All groups share one centre, and each spreads out both ways along 9 directions, with some noise.
Known rows, each followed by its group:
[  9   0 -18   6  30   1  -9   9  -9   3   6   5 -27  14  -4  -5  10  17
  20  -6 -21]
G
[  7  -1 -12  -4   7   0  -4   6  -8   2   3   6   9   8 -14   0  16 -10
   6 -22  -1]
Z
[-12 -26  -8 -34   9 -11  -6 -26 -27  25  21  -8 -22   2  -5 -26  -1 -19
  13  -6  23]
C
[  3  -9  -6   0 -24 -20 -18  -9  11   9 -32  31 -40  25  46   2   8  43
 -20 -20  39]
Z
[ 13 -12  25 -15   8   3 -15  13   1   2  -4 -17   2 -20 -17   0  38 -10
 -12 -15  13]
Z
[ -4  -7  -9 -14   8  10  -8 -11  -3  18   5   7 -48  23   8   1  -8  10
   2  11  16]
E
[ -9 -23   9  -3  -9   0  -8  -3   2  12  -5 -15   8  11  -3 -15  -2 -21
  20 -30   5]
E
[ 10  -1   6  -6  21  -1  -5  17  -5  14   1 -17  -5  28  -1   0  22 -14
  11 -32 -14]
E
[-36  -8  -6  -5 -39  -6  13 -27  10  18   0  13 -17 -26  24  16 -10  57
  -9  24  42]
G
[  5   0 -13 -25   8 -45  18  -8 -35  21  39 -31  15 -22   8  -8  -3 -30
 -15   2 -17]
E
[-13   3 -41  -2  -2  20   5 -10   5   3  20  11   7 -18 -42  10  24  -3
 -11 -13  -9]
E
[-27  -9   3  -4 -35   2   5 -24   9  19  -5  11 -23   3  16   1 -14  17
   2  -4  26]
G
[ 13  21  -1   9  14  -4  11  17   0   0  11 -21  10  10   1  11   6 -20
 -11  -6 -43]
R
[  4  23  -6  -2   1  -1   7  14  -5  -8  33 -10 -11 -19 -13  21   0 -10
  -3  11 -40]
Z
[ 10  10   3  20  -8  17   8  23  21  -1 -29  25  12   4 -11  30  17  33
  -5  -8   9]
G
[ -1   5  10  11 -31  11 -25   1  32 -29 -11 -12  -8  14  22   4 -12 -26
 -21 -11 -12]
P
[ -3 -12 -13  -5  12   0  13   1  -7  16  -1   6  23 -16 -20   3  15  18
   6   2  21]
G
[ 12 -14 -14  -5   8 -12   6 -26 -20   8  -3   6  17  -2 -10 -34 -23 -40
 -16   7  21]
C
[  0  10  21  -8 -39 -19  -8  -4  -7  -9  12   3 -12   7   7  -4 -12 -41
   4 -29 -14]
P
[  4  29 -10   0  -9  28  -2  11   6 -27  -5  43   8  14 -30  23  19  -4
   4 -10  -2]
E
[ -3  23   1 -23   3  11  -9   6  -4 -39  -3  18  30  36  19  12   0  -9
   6  17  14]
P
[  2 -25  -4 -14  23  -7   1  15 -17  24   4 -13  35   8 -16  -8   8  -9
  35 -20  13]
C
[  3  21 -27 -66  30  21  -8  -1 -38  12  49  25 -37  36 -42  17  51 -30
  12 -17   4]
E
[ 16   5   6  -1   9   2   1  14   4   4  -6   5 -11  -7   5  18   8  25
 -16  17  14]
Z
[-14 -11 -10  -9   7 -14  -4 -11 -14  12   9  -2 -19  -7   0 -13  27  19
   8 -19  -1]
P
[ 10   8  -3  20   7   4   8  18   9  -4 -19  13  14   3   4  12  -3  28
   2  11   1]
C
[ -2   7  -9 -12 -12  20  -5  -6   6  -3   8  25 -24   7  -6  14 -14   1
   1  15  11]
E
[-25  11 -18   5   5 -20  24 -17 -12  14  17  -7 -12   4  24  -4   2  32
   4   9 -26]
P
[ -4   0 -10  12 -10   7   2 -14   7  -9 -11  23  -3   3   6  -3 -28   9
  -4  23  15]
R
[ 19  -1   7  -4  12   4 -10   1  -2   0  -8  12 -32   4  10   1 -14  10
  -7  26  18]
R
[ 12   0   8  -8   0 -10   9  22 -11   9   7  -1  34  -5 -16  12   8 -15
  13 -17   1]
R
[  4  14   7 -24   8  26   6  15   4  11  18  -3 -15  -9 -14  39  11  10
 -10  31  14]
Z
[  2 -12  11 -14   1 -12  -2  12 -18   2   3  17  11  -6 -13  -6  -2   3
  37  -9  16]
C
[ -1  -3  15 -24  32  29  17  17  -4  31  28 -43   8 -13 -30  20   6 -22
   7  29  -6]
Z
[-14  26  -1 -39   9 -25  12  -7 -44 -16   9  50   2  17  17   5  21  41
  27  15  29]
P
[  1  -1   8 -32   4  -3   0  14 -19   8  24  -5  11  -5 -23  10  21 -21
  19 -16   7]
E
[ 21  -5 -10  20   5 -22 -15  11   2  -7 -24  13   2   1   5  -9  32  17
 -13 -41  -4]
Z
[ -2  -2   3 -29  -3  20  -9   3 -10   1  10  20  -9  12 -23   8  -1 -14
  25   1  23]
E
[-16   3  -8 -13 -54  23 -27  -7  25 -11   6  22 -33  14  -8  19  11 -19
  -6 -46   6]
R
[  6  10   9  24 -23  13   3  14  19 -24 -21  27  27  -8 -11  16 -30   5
   7  16   5]
E
[ 13  -6 -10  -1  61   3   3  -6 -26   4  -4   9  -8  11 -10 -26  -2  16
  19  32   4]
R
[ 29 -38   8   8   5  20  -3  21  21  50 -19 -12 -11  -8 -22  10 -32  -3
  -4  14  42]
P
[-13   4   3  -4 -23   8  -1 -16   7  -1   6   2 -17  13  10   2 -20 -14
  -3   2   3]
C
[ 17 -17 -10   0  11   2  -4  -5   0  14  -3   0  -7   0  -1  -9 -35 -10
  -5  24  20]
R
[  4 -10  17  12  -8  -2  -6   9  10   5 -12 -20   3  24  13  -8 -13 -23
   9 -23 -14]
E
[-26  11 -11 -26  20 -24  23 -17 -35   2  23  -4  20  27  30 -14  -9   3
  28  19  -2]
P
[  8   3   6   1  -2 -12  -4   1   0  -8  -4   6  -9  -5  16   1 -12  13
  -7  16   8]
G
[  0 -10   8  -7 -21  -4 -10  -7   0   8  11  -1 -23 -15 -20  -5   2 -25
  -2 -27  -2]
C
[-14   7 -12 -18 -16   0   0 -23  -5  -6  -6  23  -7  26  21  -1   2   6
 -12   4  30]
C
[-20 -16   1 -10 -53  -2 -25   0  14  -3   0  12  -1  14   1   3  10 -16
  23 -65  11]
R
[  3 -12   9   1   2 -24   8   7  -5  24   0 -20  -3  -3  23  -2 -13  10
   2   0   2]
R
[ -6   1   5 -11 -14   2 -13   4   0 -14  -5  28 -10  11   9   6  -6  17
  22   0  20]
G
[ -2  -2  -6 -11   9  10  22  -1 -12  25  -1  17  11  11  -6  12 -23  13
  16  29  30]
P
[ 25   5  10 -18  22 -15 -20  36 -19 -21  12  -2  14  21   4   1  -5 -26
  32  -7 -16]
G
[ -4  10  -9  18 -22  25   6   2  25  -2  -9  20  -7  -1 -16  21  -5   7
 -11  -2  -5]
P
[ 18  34   7  -2  20  -3   1  40 -21 -30  19  30  -3 -10 -20  27  15  27
  37   9 -33]
C
[ -3  -2 -14   1  14  -3  12   1  -7  23  17 -20  -7   7   3   2 -12  -1
  10   4 -22]
Z
[ 18   4   8   7  52  -8   4   1 -28 -12 -13  12   3  20   5 -27 -14  11
  24  34  -4]
R
[  1   8 -12 -10  13  -2  -2  20 -12 -13  10  20  26   4 -13  10  -2  10
  36   5  -1]
G
[-12   6 -29  -7  11  22 -11   9  -2 -12  -1  48 -12   4 -25  16  30  51
  32  -9  13]
G
[  9   0  10 -31   5 -17  -5   6 -18   6  23  -1 -24 -21   5  11  -3   9
  -1  25  16]
Z
[  4  -6   0  12 -17 -30  -3  -9   0   1 -27  28 -21  18  47  -8 -28  40
  -2   6  27]
Z
[ -1 -12  11   7   4  -3   5  27   8  16 -14 -17  38  22  13   9 -10   6
  30 -15   5]
C
[-22  -4   2   6  -9  46   6  -7  26  13 -15   0  -6   5 -18  15  19  16
  -2  -5  17]
Z
[ -9   2   8  13  -3 -19  16  -7  -7  -3 -19  15  12   0  27  -8 -18  36
  15  18  10]
R
[ -2  -4   1   8 -25  19  -4  -2  17   1  -6  10  -5  -1 -16   5 -15 -17
  -2 -11   4]
P
[ -6 -11  -8   2  -4  -2  -4   2   0   7  -8  14   1  -3  -4   0   8  24
  13 -13  13]
R
[-13 -13   0 -22  -9   3  -7 -20 -14  -2   2  19   4   4 -16 -18  -6 -19
  19  -9  27]
G
[-25  -7  -1 -16 -25  13   6  16   6  22   7  10  15  17 -10  29   9  15
  38 -30  20]
G
[  9  10   3  -2   4 -17 -12   9 -14 -31  -2  15  15   2   2 -11  19  -2
   9 -19 -11]
P
[ 15 -30  36  -6 -38 -41 -22  14   5  35   6 -33 -51 -33  16   0  13  -5
  -8 -55  -2]
C
[ -4 -26   3  -7  -2  -3  -3  -9 -11  16   0   7  -5 -13 -12 -17  -9   2
  20  -4  26]
C

New rows. What belongs after each?
[ 17  15  -5  21   3  -1  -5  -8  15  -8  -7   0 -46  -6  17   3  10  16
 -44   8 -22]
G
[-39 -15  24 -28 -25  37   0 -22   0   7  23 -21  21   6 -39 -14  -8 -70
  33 -17   8]
Z
[-25   3 -21 -33   3  30  17 -12  -6  37  19  14 -19  23  -9  28   7  21
   8  18  34]
P
[-10  14 -22 -15   5  11 -15   4 -17 -32  24  34  -2  24 -20  -2  -4 -16
  46 -10 -18]
G
[ 13  -5  18   4  -8 -19   0 -12   1  12  -3 -24 -21   5  27 -15 -22 -29
 -27   1  -5]
G
[-12   8 -26 -10   3  21  13 -10  -2  10  25 -10   9   3 -30   9  15 -32
 -11  -6 -19]
R
[ -1  29 -10  -2 -13  33  -9  12  19 -39   0  17  30  27 -16  23  10 -30
  -7  -6 -12]
P
[-21 -12   3  -9  -5  12  -2 -13  -3   4  12   0  -6 -22 -25  -7   8  -1
  17  -4   6]
Z
[ 12 -13   6  -8   8  -5  15   8 -10  42  13 -22  -2   8  -1   6 -29 -24
  10   6   4]
P
[ 11  27  22  -1 -15  -4  14   7   3  -9  -3  10  -3  -2  13  23 -19   0
 -20  30   1]
R
[ -5 -11  -3  12   4   6  -4   1   0  -2 -13  -2  36  23 -18 -19  17 -29
  24 -49  -8]
E
[  1  -3 -31   5  40  -7  -1   8 -24  -2  16  16  -5   7  -8 -11  -8  32
  47  15 -17]
G
[  9   8  -5 -20   8 -27   6   8 -31  -5  26  13   5  -9   3   1 -32  -9
  18  27  -1]
Z
[ 13   8   0   6  22   4  -6  16  -7  -9  -6  16  -4  10  -9   3  21  15
  14  -7 -10]
R
[-11 -17   2  -8 -21  -7 -25  -6   2  -1  -1   3 -21  23  13 -14  -1 -12
  24 -39   6]
R
[ -9  -5 -16  -3  -9   9  -2 -15   3   3   8   0  -7  11  -4  -7 -15 -20
   0  -1   2]
R
[-13  15   0 -16 -12 -11  19  -9 -18  18  21   5 -14  15   8  10  -8  -6
   8   0  -7]
P
[ 11 -19   1   7  23 -24   0   7 -13  11  -9 -12  11  -6  10 -22  -9  11
  13   4   4]
P
[ 15  15 -18 -16  24  -3   9  21 -17   7  30  -1   2  -1 -15  21   4  -8
   4  11 -16]
Z
[  2  -9   5   2  -3 -17   8  16  -2  16 -12  10  11 -19   2  13  16  47
   9  -8  22]
R
[ 37 -10   0  23  23   0   6  29   4  16 -19   6  11 -15 -21   9  -5  14
   0   4   6]
P
[ 10   0   4   1   2 -15  14  18  -2  22  14 -31  14  -5   4  14   5 -10
  -9 -12 -18]
R
[  1  11  -2 -12 -14 -17  -5   7   5   0  -1   0 -12  23  35  18  22  14
 -19 -20   1]
C
[-16   1 -10  23  -6 -24   6 -19 -13 -27 -16  35  19 -20  -1 -31  -4  34
  25  -3  -6]
P
[  0 -36  -4  -2  21 -29 -19  18 -13  26   4 -33   1  20  11 -25  23  -2
  41 -61 -16]
R
[ -1   3  36 -10  18 -37  12   8 -30   7  -1 -13   0  11  32 -12   6  17
  27  -1  -5]
R
[-12   7 -17   6  -5  -9  15 -12  -3   7  14  -3  -6 -13  10   3 -16  15
  -8  19 -12]
G
[ 15   2  15  27  -3 -16   6  21  19  14  -7 -36 -12  -5  31  15  -2  15
 -22  -4 -31]
E
[  5  -5  -7   1 -11   6 -16  -5  10  -3  -3  10 -22  12   4  -4 -21 -12
  -5   4   8]
R
[ -7 -10  -1  -6   4 -20   2  -6 -14  14  27 -25 -13 -15   3 -14  -8 -14
  14  -6 -24]
Z
[-21  15   0  13 -37 -11  23  -5  13   7   4 -10  14  -4  21  16  -4   7
 -16 -10 -18]
R
[ -4  -5   1  -1 -12  -5   7 -26   2   9  -4  -1  -7 -21   3  -8  -4  -1
 -31  12  17]
G
[  1  -4  34 -13 -40   2 -11  -5   9   0 -13   2  -7  22  11   2 -10 -37
  -7 -25  22]
G
[-14   9 -13 -11  11  -1  19  -6  -8  16  15 -13   3  23  21   9 -10   7
   4  21  -5]
P
[ -9   6 -18   4 -29  14   6  -1  17   0   1  16  12  -7 -15  18   0  -1
  -8 -12   6]
R
[  2 -11 -11  19   0 -16  -2  -3 -16 -20 -14  20  58   8 -25 -40 -11 -37
  39 -41 -14]
Z
[  4   0  -6  -3   7   4   0   8  -7   3   3   8  14   7 -17   2   4  -7
  15  -9  -3]
G
[-14  -3   2   7 -48  -2 -12 -11  20  -8 -11  15 -16  13  24   2 -24  -2
   0 -15   8]
R
[  6  24   3  -2 -13  24  -5   7   3 -26 -13  49  -8  25  -8  16  -7   3
   9   7  13]
E
[ -6 -23  -4  -1  -6 -12  -8  -9  -5   9  -7   0   1   8  10 -20 -21   0
  21 -10  19]
R
[ 12   0   0 -17 -19  16 -18  -2   6  -6   3  14 -19   8 -12   7 -24 -33
  -9   7  20]
R
[ 10  11  -6   5   2  11   6  15   1 -15  -2  26  17 -11 -22  16  -6  10
   7  16   6]
E
[-23  -5 -23   0  -7   8   7 -15  -8   8  19   2  14  15 -24 -12  -7 -29
  31 -25 -20]
Z
[ 20  13 -17  10  32   7  -9  28  -3 -18  -3  22   2   7 -14  12  17  28
  17   0 -16]
G
[-15  -9  -8 -22  12  -3   8  -6 -28   5  36   0  10 -27 -32 -12 -14 -12
  36  16  -5]
Z
[  0  -9  11 -11  -9 -15  -6 -20 -16  -5   3  -2 -10  10  15 -28 -32 -34
   5   6   8]
G
[ 12   9  -6  12  17  14   6  21  -2  -9   5 -10  45   2 -41   2  18 -41
   8 -27 -35]
Z
[  4  -7 -12  -1  19  12   1   8   6  22  -2  -5 -13   2  -2  14  14  26
  -6   8  13]
P
[  1  -1   4   9  -8   4   1   2   8  -1  -8   1   8   7  -1   0  -1  -5
   1 -13  -4]
Z
[ 10   4   1  22  -2  -5  -9  10  18 -14  -4 -31  10  10  23  -3 -12 -23
 -16  -4 -36]
P
[-22   6  -7 -18 -12  47  10  -6  15  24  13 -11  -3  42 -18  23   1 -34
   7 -13   1]
Z
[ -1 -25  -4   5   9  -2 -13  -3   4   6 -19   8 -12 -11   6 -10   5  39
   5   4  32]
P
[  1   6 -34  -2 -12  42 -15  -2  18 -15   0  37 -16   3 -41  17  16  -6
 -12 -11   9]
R
[ 11  20 -30 -27   7 -28   4   9 -41  -9  51  17   5   0 -12   7 -19 -30
  22   3 -28]
Z
[ -3   2 -19  20   0   5   7   0   5   7   0  -5  11  19  -7  -5   1 -15
   8 -31 -33]
Z
[  3  -1   6  -3  30 -10  -6   5 -18   1   1  -3 -20  18  11 -16  19  18
  22  -9 -12]
R
[ 14  -2   0  -9  29  -2   7   0 -11  21  12 -19 -22   2   2  -2  -4  -5
 -13  24  -4]
R
[ -7 -13  -4  -7  -8   0  -8 -10   8  22 -11   4 -33  13  16   2  17  28
 -10 -13  27]
Z
[ 13  10 -29   9   1  26  -3  17  17  -4   7   8   6  -2 -36  24  20 -14
 -14 -19 -19]
R
[ -1   7   4   7 -20  -6  16  -9   5   0  -8   9   6  -7  18   9 -35   9
 -15  31  14]
R
[ -3 -26 -22 -15  30 -18   9  -5 -29  35  14  -7   5  12  -1 -19 -13   4
  30   1  12]
Z
[-18 -19  12   3 -28  -4  -7 -17   3  -4 -20  14  10  11  12 -22 -18  -5
  21 -17  25]
E
[ 17  19  -2  29   3  16  10  23  10  -8 -17  21  19  16 -15  17  -2   3
   5 -10 -19]
G
[ -3 -10   1   2  42   4  29  12 -17  33  26 -47  28 -12 -19  -5 -33 -17
  32  34 -29]
Z
[  6  -8  12 -12  13 -18  14  -2 -18  16   2  -2   8  -8   5  -6 -24  -2
   5  29  23]
R
[-18   9 -10 -12   6 -14  12 -11 -18   8  13   3  -5  13  17  -1   4  19
  10   7  -2]
P
[-14 -13 -13  -5  18  11  11  -5  -1  34   7  -8 -19  -2  -3   4   5  30
   8  14  12]
Z
[  6  11  -6  -7   6  -2  -6  -2 -14 -19  17   5   6  12 -10 -13 -11 -42
  12  -6 -23]
G
[ 15   1 -11  11  18   2   9  16  -1  15   1  -4   1  -6 -16   9  11   9
   0  -4 -16]
P
[  1 -18   8  26   6   8   5   8   7  13 -15  13 -18 -31 -15   0 -22  48
  28  23   9]
C
[ -4  19  -3   3 -12  -3  30  -1  -4  27  16 -10 -12  16  12  18 -25  -5
  -4  12 -21]
P
[  5  -5  -5   2  24 -11  12  -7  -9  20   7 -23  -7   5  14 -12 -19  -4
  -4  23  -9]
R
[ 17  -3   6  15  10 -17  13  10  -5   5 -16   8  15  -8  12   4 -23  24
   0  27  12]
R
[  7   2   1   3   8   1  -4   8   5  12  -1  -8 -26  16  11   8  18  14
  -7 -14 -10]
E
[-13   9 -12  15 -22  29  13   5  22  22  -7  12  -9  22 -21  26  18   5
   4 -39 -12]
G
[ 14 -22  11  -8  12 -18   5   2 -11  26  -6  -7  -9 -13  13  -3 -25  19
   0  28  34]
R
[  0   3  -9  14   5   5   8   8   3  17   0  -2  -9  19  -4   5  -2   1
  12 -14 -22]
G
[  5 -15  16  15 -17  -8 -17  -3  14  -3 -33  -1   1  14  13 -19  19  -6
 -11 -46  11]
Z
[ 14  -7  14  -8   5  -8  -9  26   2  12  -4 -10  -4  10  14  15  11  11
   8 -13   8]
G
[ 12  -3   0   1  19 -34   4   9 -25   8   8  -3   1 -12  -4 -15  16   5
  13 -21 -19]
P
[ 10 -10  -2   4   0  -1 -27  11   5  -7 -11  12 -18  21   4  -7   2  -1
  19 -29   1]
R
[-18 -16   3 -22 -27 -10  19 -24  -5  29  15 -27  23 -27  -4  -3  -6 -28
 -26  -1  24]
G
[ -6   6  17   5 -25   3  -4  -4  11  -9  -6   5 -11   1  11   5 -10  -3
  -7   0   1]
Z
[-13 -18  -9  -8  23  -6 -10   7 -15  14  -5  12  -8   2 -13 -11  54  46
  38 -40  13]
R
[ -3 -13   9 -19 -18  -5  -7  -2   2  19   6  -4 -22  -5   8   8  -2   5
  -5  -4  24]
R
[-13  -9  -4  19 -15   5  -4 -10  28  13   6 -48 -18   8  28  -4 -20 -21
 -22  -6 -33]
P
[ -4  -7 -15  -1  -1  11   1   4   5  14  14  -6   2 -25 -24  10   1   3
   0   4   0]
E
[ 20  -7  -3  18   7 -13 -12  32   5   2 -11  -6   8  11   3   4  12   6
  14 -36 -20]
R
[  6   0  -3  -4 -17  10  -1  10  10   3  -3  20   1  -9 -15  20   4   6
  -7  -5  20]
R
